There are 8 hidden switches. A switch that is on adds its own fixed numbers to the row, and there is some noise. The rows also spread widely along 11 directions, which tell nothing about the answers.
(in the rows, 128 means zero)
Known rows, each followed by its switches (1 for on, 0 for off):
[160 130 128  83 149 114 105 124 122 126 131 113 156 123 130 141 154 118
 101 137 137  84 145 113  95 104 109 151 175 123 128 170 158 145  94 142
 119] => 1 0 0 0 0 0 1 0
[122 148 119 132 155 124 125 176 158 143 139 158 157 117 125  91 162 126
  96 151 124 129 161 173 127 194 117 127 136 148 120 106 140 114 170  95
 114] => 0 1 0 0 1 0 1 1
[ 91 119 110 100 153 118 127 138 115 116 194 145 165 131 169 150 125 122
  82 146 132 100 170 143 105 151 122 160 186 152 122 104 132 179 150 119
  86] => 1 1 0 1 0 0 1 1
[140 154  95  87 141 101 137 101  98 117  71 135 158 114 160 139 107 162
 119  86 110 152 149 105  67  85 110 160 171 150 125 118 114 146 181 111
 119] => 0 0 1 1 1 0 1 0
[183 120 164 132 137 134 111 111 123  94 159 136 172 140 126 158 127  95
  88 155 127  61 141 182  54 133 112  94 114 108 154 147 135 109 127  86
 162] => 1 1 1 0 1 0 0 0
[ 88 107 115 106 135  92 140 121  96 109 145 148 164 132 175 135  88 132
  98 128 113 144 149 130  89 128 120 161 169 158 120  79 123 149 190  83
  95] => 0 0 0 1 1 1 1 0
[128 109 113 132 117 120 146 163 147 102  98 144 155 110 121 117 112 115
 111  99 104 167  92 171  71 138 133 127 107 145 125 134 119 126 161  83
 134] => 0 0 1 1 1 0 1 1
[137 191 134 110 176 156 116 170 116 148 118 127 100  82 157 140 139 148
 104 105 100 115 136 172 121 118 121 187 145 122 130 159 113 154 116 123
 125] => 0 0 1 1 0 0 1 0
[157 122 167 100 162  87  99 110 125 137 114  94 130 144 121 135 136  98
  72 113 105  70 120 116  48  79  94 182 139 142 127 167 158 121  80 111
 115] => 1 1 0 0 0 1 1 1
[111 166 147 120 112 133 107 181  85 139 178 118 147  97 200 144 140 118
 101 183 156  98 128 145 122 149 124 145 183  86 123 126 126 110 124  94
  85] => 0 0 0 0 0 0 1 0
[110 123  63 105 128 150 126 118 157 134 146 101 164 109 164 136 110 128
 106 138 123  93 118 105  97 113  90 149 124 143 110 142 127 173 158 150
  67] => 0 1 0 0 1 1 0 0
[107 197 124 140 138 135 126 109  84 166 115 113 140 109 228 131  92 154
 117 133 103 120 150 114  85 125  82 154 146 116 136  77  97 115 206  83
  65] => 0 0 0 0 0 1 1 1
[125 137 117  83 104  91 137 175 132 142 151 102 183 101 159 140 123  89
  75 150 147  78  86 124 114 134 111 183 149 138 128 130 130  88  98  67
 131] => 1 1 1 0 0 0 0 0
[122 107 113  88 140  95 146 157 134 125 150 146 179 124 132 131 125 121
  93 132 133 110 148 171 133 170 125 172 133 174 129  91 141 122 157  88
 129] => 0 1 1 0 0 0 1 1
[168  72 171  89 143 106 107 123 132 101 158 121 162 144 102 151 126  88
  89 139 133  68 124 151  80 116 122 149 127 135 147 158 166 132  88 117
 143] => 1 0 1 1 0 0 0 0
[120 197 105 112 126 116 106 170 122 150 133 117 148  83 162 127 158 123
  92 148 132 111 108  92 115 118  96 150 213  98 124 173 110 124 108 103
 122] => 0 0 1 1 0 0 0 0
[148 144 148 116 118 139 117 167 104 121  94 102 122  98 164 140 110 132
 130 116 127 137 100 152  91 110 133 156 119 113 124 136 119 114 129 106
  98] => 0 0 1 0 0 0 0 0
[156 181  76 109 123 125 144 112 157 165  37 132 197 106 140  83 120 159
 145  98 117 162 153  90 107 154  92 114 120 154 139  83 113  94 220  85
 128] => 0 0 0 1 0 0 0 1
[128 143 169 153 171 149 131 122 115 127 114 142 107 127 161 130  77 145
 121 104  75 155 149 171  94 135 114 143  95 137 154  85 100 137 191  79
 122] => 0 0 1 1 0 0 0 0
[135 136  96 151 111 122 131 104 171 118 138 127 173 121 130 132 117  84
  77 138  92 111  87 111  48 125  75  85 130 112 143 171 101 121 147  69
 168] => 0 1 1 1 1 0 1 0
[127 134 161 137 123  99  94 162 127 128 127 113 133 131 138 106 152 108
 101 162 139 133 123 110  84 140 113 120 177 112 111 134 141  99 127  97
  80] => 0 1 0 0 0 0 0 1
[137 133 122 139 151 141 131 100 157 151 118 122 155 128 150 115  91 136
 120 132  98 119 142 117 116 148  81 129  89 142 154  95 120 120 190  99
 118] => 0 0 1 0 0 0 0 0
[137 143 103 119 163  83 116 131 164 139 108 143 173 122  96  95 160 120
  85 129 106 104 133 106  85 131  89 135 178 151 130 157 143 116 131 103
 142] => 1 0 1 0 1 1 0 1
[135 139  93  77 119  92 143 102 101 116  83 108 160 110 166 151  88 139
 113  93 113 131 123  90  76  75 107 176 154 155 122 109 111 141 155  94
 116] => 0 1 0 0 0 1 0 0
[122 138 175 153 165 117 113 192 139 114 135 154 107 120 119 112 137 109
  88 124  96 152 117 182  88 155 133 132 154 127 126 134 115 118 115  64
 142] => 1 1 1 1 0 0 0 0
[154 126 122 118 148 136 123  93 105 101 133 153 181 137 157 149 117 142
 114 124 123 104 180 158  48 129 118 108 145 129 139 114 128 154 188 123
 106] => 1 0 1 1 1 0 1 1

New rows. What belongs after each?
[144 139  88 112 113 119 129 157 157 128  84 119 168 103 137 112 134 128
 121 117 127 140 107 113  87 133 113 118 146 132 107 136 120 116 141 102
 109] => 1 1 1 0 0 0 0 0
[ 96  65  67 133 121  90 141  83 177 108 161 144 209 151 123 108 100 116
 106 160 122 130 139  72 101 162  81 103 149 166 138  98 139 153 208 116
 100] => 0 0 1 0 1 0 0 1
[115  75 102 119 136 116 115 126 138  82 176 140 145 128 124 152 128 115
 107 146 123 124 127 116  97 121 116 125 179 126 121 168 139 198 122 152
 108] => 0 0 1 0 0 0 1 0
[161 180 132 107 161 110  86 131 115 147 107 126 153 115 135 113 178 145
  99 144 129  82 159 127  77 119  95 137 187 113 120 163 148 112 133 131
 103] => 0 0 1 0 1 1 1 1
[142 120 111 121 134 129 117  78 136 131 127 103 170 135 150 134 109 117
 104 137 112  84 129 109  58 105  82 129 116 133 137 141 136 137 165 128
  97] => 0 0 0 0 1 1 1 1
[130 198 118  92 170 119 108 124 122 167 162 126 166 116 160 128 163 129
  67 155 138  53 180 125 112 138  81 171 179 134 135 138 137 132 139 121
 110] => 0 1 0 1 1 0 1 1
[147 106  81  84 107  96 137 138 173 144 102 106 200 112 114 110 126  99
 103 127 125 107  92  94 109 130 103 148 130 159 125 139 149 103 122  92
 137] => 1 0 0 0 0 1 0 0
[109 100 101 141 138  79 105  88 163 112 148 137 174 155 120 108 132 118
  98 162 108 116 146  62  73 142  73  91 190 139 124 127 130 147 173 112
  95] => 0 1 1 0 0 1 0 1
[161 134 178 129 161 120  76  93 123 125 150 134 148 157 127 127 143 113
  93 165 116  79 177 131  72 140  91  95 156 108 141 133 146 121 145 103
 118] => 0 1 0 1 0 1 0 0
[141 155 107  85 130 108 131 129 108 139  93 120 174 117 174 126 116 163
 129 121 144 124 170 124 105 141 116 157 141 153 119  70 122 112 196 109
  79] => 0 1 1 0 0 0 0 1
[117 151 124 157 159 131 121 129 143 124 137 137 126 118 146 126 113 123
  90 130  82 118 120 146  79 127  90 132 128 128 133 136 103 137 158  87
 126] => 0 1 1 0 1 1 0 0
[126 112 119 149 184 137 129 109 198 146 114 123 118 136 111 102 100 128
 107 111  68 137 129 121 116 144  80 144  75 165 138 123 125 155 165 117
 118] => 0 1 1 0 0 0 0 0
[ 90 149  34 121 125 115 132 122 174 133 147 125 172  99 145 116 135 114
  83 145 107 116 105  65 103 120  72 131 189 138 113 160 105 168 149 117
 114] => 0 1 0 0 1 1 0 0
[121 129 143 164 141 146  88 125 147 128 114 100 105 134 163 113 115 135
 124 147 103 145 119  91  66 123  88 100 134 103 107 141 117 144 160 136
  40] => 0 1 1 0 0 0 0 0
[ 84 152 109 131 158 102 154 151  87  92 159 168 130 102 163 154 112 125
  83 113  98 154 136 150  95 104 130 168 214 138 133 127  96 176 135  77
 148] => 1 0 0 0 1 0 1 0
[ 93 135  97 138 155  99 117 135 147 124 122 148 142 131 137  96 140 147
 117 140 114 170 169  82 112 156 102 119 203 145 110 104 125 161 185 122
  74] => 0 1 0 0 0 0 0 1
[145 182  75 117  96 125 127 159 163 148 106 114 183  83 141 111 156 106
 102 146 138 120  95  97 114 142  97 104 168 106 123 158 110  98 129  80
 152] => 0 1 0 0 0 0 0 0
[141 100 142 113 171  77 111  86 131 100  93 130 119 147 100 131 115 123
  99  91  83 149 129  85  60  76  96 156 168 148 134 163 138 169 124 120
 144] => 0 0 1 1 0 0 1 0
[126 134 126  72 119 102 153 150  73 113 147 123 167 102 176 166  94 114
  96 127 150 103 124 156 116 104 139 207 147 145 141 104 123 121 129  83
 137] => 0 0 0 0 1 0 0 0
[143 148 114  76 134 103 131 166  96 110 128 132 148  98 149 158 141 129
  99 115 135 114 131 161 106 113 135 172 176 134 120 143 123 141 110 101
 144] => 0 1 1 0 0 0 1 0
[121  75 116 156 133 133 107 101 194 115 163 134 164 150 104 103 123  92
 107 168 109 130 130  89  98 168  84  69 130 127 137 146 144 156 163 122
 113] => 0 0 0 1 0 0 0 0
[ 86 108  96 105 127 148 119 134 131 116 188 117 155 123 181 148 107 125
 108 161 141 113 146 112 116 142 111 143 158 134 112 112 123 187 162 144
  46] => 0 1 0 1 0 0 0 0
[105 149  94 144 119  90 111 145 153 130 136 123 154 110 135 107 157 104
  86 154 115 130  94  64  90 127  80 117 215 109 124 178 120 128 122 101
 125] => 0 0 1 0 0 0 1 1
[122 152 113 141 131 119 144 161 132 100 154 162 151  94 113 137 135  90
  76 124 107 131 104 165  94 132 126 131 169 124 157 165 102 140 122  64
 198] => 0 0 0 1 1 0 0 1
[123 107 130 132 127 121 130 105  90  65 128 137 130 131 163 167  78 127
 110 105 102 149 128 143  32  82 126 124 149 123 128 127  97 169 166  97
 109] => 0 1 1 1 1 0 0 0
[166 141 102 116 105 104 107 132 128 101  96 147 195 121 119 112 169 124
 114 144 143 121 148 136  51 144 118  67 179 115 106 142 136 103 164  96
 128] => 0 1 0 0 1 1 1 1
[133 128 115 134 133 188 136 146 146 125 127 122 136  98 164 142  84 134
 133 111 102 133 109 179 104 142 121 132  64 128 140 122 105 154 172 116
 103] => 0 0 1 1 0 0 0 0
[130  88 166  94 161  94 131 149 119 107 152 128 129 139 124 143 111 103
  86 122 119 114 134 161 106 120 135 193 133 162 133 113 150 141 102  94
 127] => 1 1 0 0 0 0 0 0
[127 109 168 129 170 106 112 144 125 121  97 119  88 131 128 118 113 135
 116 104  91 160 118 131  90 106 118 175 132 143 116 138 141 145 125 118
  95] => 0 0 1 0 0 0 1 0
[133 189 110 105 164 130 112 181 143 149 113 136 129  95 133 108 169 148
 103 117 124 124 146 146 122 143 115 161 168 135 115 150 123 137 132 121
 108] => 0 1 1 1 0 0 0 1
[172 123 160 112 128 132 100 108 105 121 120  89 145 134 162 163 112 108
  99 125 116  58 108 150  20  85 105 142 106 108 127 156 135 117 115 112
  91] => 1 1 1 0 0 1 1 1
[105 162 129 140 145 119 128 112  98 127 149 144 147 119 190 142  91 141
 107 139 107 133 154 118 101 133  97 133 176 120 150  89  89 138 192  73
 117] => 0 0 1 1 0 0 0 0
[147 110 173 177 153 121 112 115 170 115 133 126 125 148 106 118 111  84
  86 139  78 118 103 136  58 136  86  95 104 117 150 150 124 111 125  68
 154] => 1 1 1 0 0 0 0 0
[146 152 116 137 103 109 137 167 137 122 108 149 180  99 119 110 138 104
 109 136 120 138 107 155 101 163 123 101 151 119 139 125 114  81 150  45
 175] => 0 0 0 0 0 1 0 1
[102 135 131 100 160 120 135 160 138 153 151 126 143 106 142 119 113 115
  78 127 107 107 119 159 131 143 113 202 117 164 134 117 135 127 135  86
 122] => 0 0 0 1 1 1 0 0
[ 95 175 130 118 148  95 117 171 130 178 155 110 151 108 172 109 148 116
  70 160 123  90 116 103 122 146  87 189 185 132 130 128 132 100 118  91
  93] => 1 0 1 0 0 0 1 1
[145 144 125 173 177 192 122 100 169 125 126 128 102 118 138 137  96 129
 119 108  58 119 135 168  86 127  88 105  66 122 147 144  99 174 166 118
 124] => 0 1 0 0 0 1 0 0
[129 137  27 103  96 131 142 150 164  97 114 145 205  91 132 126 143 132
 117 122 140 140 119 121  83 143 120  93 170 137 107 148 105 159 176 121
 123] => 0 1 1 1 1 0 0 1
[173  95  76  81 134  70 140  66 150  94  82 160 218 150  89 124 122 136
 113  90 106 124 167 111  59 131 100 101 146 180 136 112 137 139 194  93
 170] => 0 1 1 1 0 1 1 1
[132 133 120  97 159 142 124 140 124 115 186 146 169 123 146 152 146 116
  79 145 137  68 171 185  91 146 125 147 148 140 132 135 142 163 135 126
 112] => 1 1 0 1 1 0 1 1
[ 98 147 107 136 158 133 111 128 158 147 156 102 123 118 159 127 123 124
  92 142 108 100 122  92 106 122  76 164 148 134 127 149 119 164 139 143
  69] => 0 1 1 0 0 0 0 1
[158 123 106 135 182 134 102  96 167 107 102 147 132 142  94 108 155 150
 131 117 106 143 187 110  88 135 101  92 155 138 123 150 139 188 165 166
 104] => 0 1 0 0 0 0 0 1
[103 120 154 117 121  65 127 171 117 120 167 133 157 131 135 118 131  88
  75 164 140 122 122 125 117 157 118 160 183 139 131 103 136  93 124  54
 128] => 0 1 0 0 0 0 0 1
[153 154 181 137 172 143  96  92  92 131 171 131 146 144 169 152 118 132
 100 176 126  60 186 155  93 137  93 125 132 102 162 112 130 119 164 112
 112] => 0 0 1 0 1 0 0 0
[146  96 114 136  98  98 121  97 163 110 144 114 186 135 114 139 112  63
  71 137  98  85  71 108  31 116  75  96 124 121 145 171 121 109 129  62
 168] => 0 1 1 1 0 1 1 1
[ 98 147  93 138 113  82 128 107 108 122 109 126 159 118 182 127 101 136
 109 131  95 156 112  62  66 105  85 121 206 119 120 116  94 127 180  73
 105] => 0 0 1 0 0 1 1 0
[128 184 180 132 141  89 113 146  96 156 108 115 127 118 165 116 119 119
  85 131 109 121 113 117  87 118  96 174 161 117 149 119 114  71 137  50
 127] => 0 0 1 1 0 0 0 1
[117 130  53 103  81 131 140 136 139 126 129 124 221  98 171 131 108 128
 117 141 143 106 111 122  85 147 108 116 137 141 122 109 113 121 197 100
  90] => 0 0 1 1 1 1 0 1
[158 181 103  96  82 128 125 152 125 148 127 109 222  98 179 134 139 106
  91 156 163  63 111 139  66 145 107 117 137 109 132 123 119  61 151  66
 120] => 1 1 1 1 1 0 0 1
[127 118 131 126 146  76 132  97  96  77 152 144 148 133 126 162 107 105
  81 125 106 111 129 114  61  79 103 151 195 133 159 157 112 156 130  90
 168] => 0 0 1 0 1 0 0 1
[157 135 115 137 123 101 100  96 178 145 102 106 178 140 113  99 141 107
  97 149 108  96 116  77  63 136  65  90 135 124 131 149 135  90 156  95
 120] => 0 1 1 0 0 1 0 1
[115 111 107 104 144 160 142 149 141 107 184 135 147 105 144 162 103 105
  81 126 108  86 118 202 108 134 127 166  94 150 133 137 120 176 136 111
 128] => 0 1 0 1 1 1 0 0
[180 148 108  80 134 101 107  88 142 144 115 121 200 132 126 135 144 119
  92 135 121  58 147 109  75 126  77 122 140 133 138 144 141 104 144  96
 154] => 0 1 1 1 0 1 1 0
[128 121 115 133 154 136 103  90 152 117 173 132 162 139 133 133 131 117
  93 160 120  78 153 111  82 131  81 112 151 124 148 159 134 167 159 147
 104] => 0 0 1 1 1 0 0 1
[154 136 148 127 155  82 127  93 137 124 130 146 171 144 115 132 110  94
  71 119  82  92 133 132  62 124  85 123 146 141 164 126 114 100 140  36
 195] => 1 1 1 1 0 1 0 0
[144 133  60  73  84 100 137 118 152 132 138 104 234 107 152 137 129 105
  95 161 163  66 111  84 101 132  86 131 152 135 131 138 133 101 149 103
 131] => 0 1 1 0 1 0 0 0
[134 123  59 110 134 134 142 137 154  84  75 151 145 100 114 127 130 143
 128  72 101 190 127 138  68 108 135 114 150 149 100 155 113 192 165 131
 127] => 0 1 0 1 1 0 1 0
[147  88  99  95 125  91 110 146 160 101 111 125 166 129  94 116 161 117
 112 130 137 131 121 111  82 133 119 122 166 146 100 165 158 145 123 141
 102] => 0 1 1 0 0 0 1 1
[145 147 128  91 156 103 116 128 117 137 123 142 170 130 141 119 143 148
 112 139 134 103 191 143 116 156 115 145 160 155 127  83 144 119 173 106
 101] => 0 1 0 0 0 1 0 1
[135 147  96  83 163 144 113 132 116 131 128 118 144 108 169 148 134 165
 116 115 125  87 165 154 100 118 114 174 139 148 110 128 133 179 154 165
  59] => 0 1 1 0 0 1 1 1
[164 103  89  90  90 114 146 101 120 105  61 107 185 114 150 140  86 131
 142  92 118 145 107 116  61  97 122 127 104 144 121 113 129 126 175  99
 121] => 0 0 0 0 0 1 1 0
[152 143 192 152 159 156 120 167 139 134 110 130  99 114 121 118 112 107
 108 109  87 141 109 197 103 144 129 143  74 122 153 135 122 108 127  71
 157] => 0 0 0 1 0 0 0 0
[146 135  87  74 118  44 128 144 149 130  92 134 196 116 102 106 154 116
  91 126 130 121 117  84 107 129 100 148 199 159 116 138 139  93 125  71
 166] => 0 1 1 0 0 1 0 0
[145 164 149 119 131 113  96 119  99 145 126 101 149 121 168 130 146 124
 103 162 140  90 144  98  83 116  92 140 177  99 134 145 139 111 130 117
  92] => 0 0 0 0 0 0 1 1
[110 143 114 118 120 146 145 129 126 165 131 106 170 112 207 129  81 143
 126 145 123 116 134 130 124 161  96 156  92 140 134  66 115 109 204  92
  71] => 0 0 1 0 0 0 1 0
[142 144  83  80 113 130 139 129 113 130 152 131 220 108 176 152 126 130
 108 144 153  74 154 143  98 148 113 134 158 131 141 111 126 129 168 107
 115] => 1 0 1 1 0 0 1 1
[108  92 123 145 179 130 132 101 155 110 157 129 125 140 130 138  97 114
  87 111  78 111 124 138  68 106  94 162 113 157 142 150 130 186 140 139
 104] => 1 0 1 0 1 0 1 1
[132 153 162  93 203 108  92 175 152 156 141 138 117 126 103  98 177 131
  72 140 120  93 163 160 139 152 110 195 157 157 119 148 162 132 103 132
 111] => 0 1 1 1 1 0 0 0
[119 144 144 113 137 115 121 206 128 130 103 125 116  99 142 112 138 132
 113 122 123 156 109 162 121 145 138 168 140 136 103 119 126 108 126  91
  97] => 0 1 1 0 0 0 0 0
[160  89  82  78 133  96 123  90 146  94  93 119 174 137 104 133 138 128
 113 105 130 121 145  97  56  92 109 136 147 162 111 159 158 171 143 160
 105] => 0 1 0 0 1 0 1 1
[120 149 157 145 163 149 114 168 127 125 113 131  95 115 152 121 116 145
 114 109  98 155 136 177  89 140 129 151 119 132 120 112 111 142 161 105
  80] => 0 1 1 1 0 0 0 1
[165 111  89  80 135 112 128  97 145 128 116 136 218 135 131 124 136 137
 118 140 143  83 172 124  95 148 103 119 138 153 130 116 158 127 170 134
 116] => 1 0 1 0 1 0 1 0
[141 113 137 113 131 146  98 131 123 132 114 103 148 131 167 122 115 154
 142 143 138 110 149 141  90 141 120 136 107 130 111 104 148 132 177 150
  25] => 0 0 1 0 0 1 0 1
[109 109  77  95 131  62 123  71 153 139  99 108 185 152 148 115 107 124
  89 110 102 117 126  31  40  94  67 151 181 172 111 120 135 141 168 109
  77] => 1 1 1 1 0 1 1 1
[144 102  95  95 142  99 140 141 161 111  80 137 156 121 107 113 130 136
 122  91 108 160 127 131 101 134 122 144 130 167 109 128 138 145 151 113
 133] => 0 1 1 0 0 0 1 0
[158 136 179 133 177 137  87 115 120 115 143 147 126 152 124 126 147 135
 110 149 123 110 198 158  83 152 115 107 148 119 137 120 143 149 158 127
  98] => 0 1 0 1 0 0 0 1
[147 170 134  86  93 125 123 152 114 167 144  88 194  97 178 138 126  95
  91 163 168  59 108 124 116 138 103 172 131 116 149 123 135  69 126  77
 117] => 0 0 0 1 0 0 0 1
[162 127 157 150 145 103 103  95 172 148 102 108 155 153 114 100 132  94
  81 144  94  98 111 101  39 127  66  99 108 123 137 152 145  78 136  80
 133] => 1 1 1 0 1 0 1 0
[136  88  80  97 102 114 139 133 178 113 116 118 183 112 102 122 126  88
  96 120 124 128  77 110  86 120 111 131 122 145 122 175 145 141 122 113
 147] => 0 0 0 1 1 0 1 0
[128  84 157 103 175 127 123 112  89  72 186 149 128 143 145 185  99 121
  87 118 111  92 159 189  64  96 137 168 149 140 140 145 138 200 121 134
 119] => 1 0 1 1 1 0 1 0
[105 123 128 143 153 125 149 138 112  91 154 155 119 117 158 158  82 127
 103 112  91 151 135 169 102 125 125 151 143 138 144 104  88 165 159  75
 142] => 0 1 1 0 0 0 0 0
[146  90 113 112 131 125 108 122 121  79 110 136 159 140 138 133 126 139
 131 126 127 135 157 140  45 118 138  96 153 133  92 125 145 164 163 144
  62] => 1 1 0 0 1 1 0 0
